Every row belongs to one group in each of 2 separate groupings. Each group adds its own fixed numbers to the row, and there is some noise. The rows also spread widely along 4 directions, which tell nothing about the answers.
In the rows, 128 means zero.
Known rows, each followed by its group in each grouping:
[131  98  99  98 133 138 127  97 138 179 120 152 158 190 134 114 104 127
 182  96 149 143 127 112 128  99 117 153]	Rogon K611
[190 153 143  81 139 126 146 131 121 141 145 135  91 129 189  89 178 104
 108 169 127 146 114 144  76 101 106 104]	Mezud K400
[ 72 105 151 114 140  88 136 127 114 158  63 141 155 152 125 103  82 167
 173 130 158  66  76 101 113  99 121 129]	zela K290
[ 78  99 164 120 164  92 123 115 125 157  66 171 140 132 101 152 100 140
 191 129 134  60  98 115 104  94 110 138]	memi K175
[ 84 157 201 148 110 100 162 158 155 119  84  85 177 155  65  97 130 207
 139 119 146  83 106  99 150 139  95 143]	Mezud K290
[154 162 173  99 129  91 114 125 156 124 123 147 127 140 115 135 140 145
 130 129 144 115  94 107 101  85  76 120]	memi K614
[153 157 165  93  80 108 155 189 158 100 111  89 152 147 187  95 187 127
  77 176 142 166 126 138 127 133 116 111]	Rogon K520
[102  82 182 120 147 110 151 109 129 132 109 107 173 171 127 100  95 103
 151 107 150  81 121 104 107  58 122 160]	Gevi K614
[102 126 158 143 127 102 154 152 106 135 104  54 173 175 145 107 114 131
 134 124 144  94 131 112  96 100 117 146]	zela K400
[136  86 113 108 145 129 159 119 108 180 106 156 169 155 172  80 119  60
 130 144 117 110 153 160 109 109 175 164]	Gevi K175
[127 162 191 135  94 105 134 158 193 112  90  99 199 175 127 141 140 196
 110 127 143 167 126  95 148 144 108 122]	Rogon K520
[158 167 127 129 102 134 135 168 153 155 127 105 160 166 112 104 155 126
 125 128 129 138 133 133 131 125  87 141]	memi K611
[121 172 207 126  94  94 157 167 153  91 122  70 165 184 115 111 159 150
  92 122 157 120 110 103 159 127  80 138]	Rogon K614
[164 146 121 104 106 114 155 140 116 153 120 159 131 127 154  76 163 103
 110 157 111 127 143 160 116 132 140 128]	Mezud K175
[164 145 132  62 104 104 136 144 134 142 117 173 120 162 170 104 167 136
 121 149 139 160  79 137 132 142 110 100]	Rogon K290
[105 174 149 157 107 115 125 176 146 142 102  71 177 181  91 110  99 179
 135 109 143 110 119  96 140 123  85 143]	zela K611
[160 142 139 104 121 137 145 136 134 152 129 115 150 160 191 124 145  98
 109 152 128 132 147 133  86 102 113 119]	Gevi K400
[ 84  83 123 132 130 132 155 118 102 166 107  72 196 203 105  88 101 120
 175  85 151 107 141 107 143 100 139 190]	Rogon K611
[172 195 120 105  91 102 113 150 158 144 107 186 135 146 156 111 141 180
  94 152 144 158  75 126 125 146 111  85]	zela K290
[162 175 164 122  83 112 136 191 174 129 102  94 173 146 151 101 186 154
  88 173 127 154 144 133 117 142 112 121]	memi K520
[149 147 196  98 130 102 140 133 162 107 106 136 129 143 153 118 112 108
 103 154 135 103  89 116 103  81  78 105]	Gevi K614

New rows, each followed by its group in each grouping:
[114 130 164 105 124 123 144 144 146 136  80 141 152 166 139 113 112 142
 142 146 141  92 103 126 117 116 115 126]	Gevi K290
[149 110 156  91 131 106 136 110 159 159 108 155 140 105 153  85 132 159
 149 147 133 130 128 115 101  97 131 117]	Mezud K520
[132 101 131  99 144  91 136  57 140 171 138 158 153 143 113  88 108 143
 171  87 159 117 116  92 108  86 157 159]	Mezud K614
[153 104 129  72 137 102 138  60 124 166 148 188 131 127 145  82 119 113
 166  99 150 127 110 114  91  73 146 147]	Mezud K614
[111  84 145 131 124 116 162 122 139 172 109  93 211 150 121  64 123 160
 160 105 145 120 173 115 119 109 168 169]	Mezud K520
[120 111 100  90 123 118 156 153  87 170 103 130 146 147 156  62 185  83
 131 167 143  99 115 162 106 115 147 137]	memi K290
[133 153 182 109 115  98 140 107 156 121 134 114 141 152 103 105 130 162
 122 115 149 107 107 100 129 103  98 134]	Mezud K614
[121 159 155 142  94 129 170 164 141 122 124  51 164 166  93  75 140 140
 124 127 133 102 145 122 138 134  95 158]	Mezud K611
[127 102 167  98 149 107 116 122 149 155  93 166 150 119 138 126 120 155
 175 144 142 115 109 108  82  91 115 118]	memi K520
[ 79  83 181 139 171 116 149 119 116 155  60 133 170 162 123 127  80 108
 175 125 124  56 122 118 117  92 127 158]	Gevi K175
[141  92 136  78 128 126 159 114  97 138 130 121 158 150 185  60 126  46
 123 150 139 105 128 143 105  64 153 150]	Gevi K614
[189 185 125 120  74 105 111 183 183 146 131 125 189 149 172  90 154 173
  68 145 137 192 137 136 115 151 147 105]	zela K520
[149 172 184  95 142  88 119 151 129 119 102 126 102 136 169 159 115 150
 125 165 136 119  77 118  82  88  56  83]	zela K400
[174 188 134 112 100 135 110 167 173 147 126 148 124 149 121 136 146 141
 115 144 117 154 114 133 115 138  51 111]	memi K611
[169 138 113  57 124 105 134 110 128 157 120 198 111 121 168  74 154 130
 136 162 142 130  91 151 109 122 136 106]	Mezud K290
[166 163 103 115  84 128 148 143 148 162 143 133 174 154 133  62 180 166
  98 134 145 155 131 141 147 168 156 144]	Mezud K290
[135 183 152 136  89 117 129 182 162 127 102  86 164 170 108 110 121 161
 115 128 134 124 122 111 137 128  77 123]	zela K611
[158 159 131 126 108 148 121 160 176 156 121 130 166 181 128 115 117 132
 117 127 126 147 142 120 129 127  82 135]	Gevi K611
[123 108 117  86 122 113 172 125 104 156 113 139 129 128 150  46 160 103
 142 148 130 106 106 147 116 118 148 135]	Mezud K290
[166 140 135 144  78 138 146 180 178 155 120 101 222 168 174  72 157 131
  71 144 114 173 185 141 130 145 156 137]	Gevi K520
[101  75 117 111 165 123 127  82 116 187 123 145 164 189 149 139 119 124
 181  95 160 131 116  98  97  88 131 151]	Rogon K400
[119 101 152 121 142  94  98 104 174 180  80 168 191 147 128 131  60 208
 174  99 152 126 111  88 114  97 137 120]	zela K520
[138 149 157 144 107 121 172 166 123 127 115  86 171 137 133  63 165 110
  95 140 105 111 150 156 141 151 141 151]	Mezud K175
[164 170 139 117 119 118 129 166 136 136 104 156 134 135 145 120 173 111
  97 171 114 127 131 158 125 141 109 126]	memi K175
[203 192 135  94  95 149 138 171 178 137 126 137 131 150 172 107 154 105
  89 169 103 158 118 144 115 123  74 100]	Gevi K611
[167 155  70 112 104 130  97 128 144 191 147 148 162 176 140  96 112 142
 135 110 131 169 132 130 119 129 123 137]	zela K611
[161  78 101  69 128 102 131 124 116 179 115 163 154 120 225  59 122  98
 149 162 137 150 126 164  74  88 172 111]	zela K520
[ 96  68  82  92 130 132 163 119  85 183 111 128 190 185 156  57 153 103
 146 110 161 122 126 143 129 124 186 164]	Rogon K290
[140 149 159 104 109 126 163 172 121 109 105  74 124 129 126  68 145  97
 137 162 121 100 119 138 122 106  76 138]	Mezud K611
[111  88 118 107 151 102 121  76 123 183 131 166 173 165 101 113 108 123
 170  80 164 101 119  99 105  76 150 173]	memi K614
[186 180 101 108  92 141 122 145 171 157 151 138 154 189 147 114 153 142
 106 122 137 193 127 131 153 145  92 128]	Rogon K611
[117 153 202 115 148  94 138 125 147 112  68 151 105 112 108 138 107 147
 156 147 122  68  81 125 123 112  72 106]	Mezud K175
[174 138 111  97  97 114 151 107 126 146 168 121 163 144 153  48 169 112
 108 113 144 147 149 138 127 117 159 160]	Mezud K614
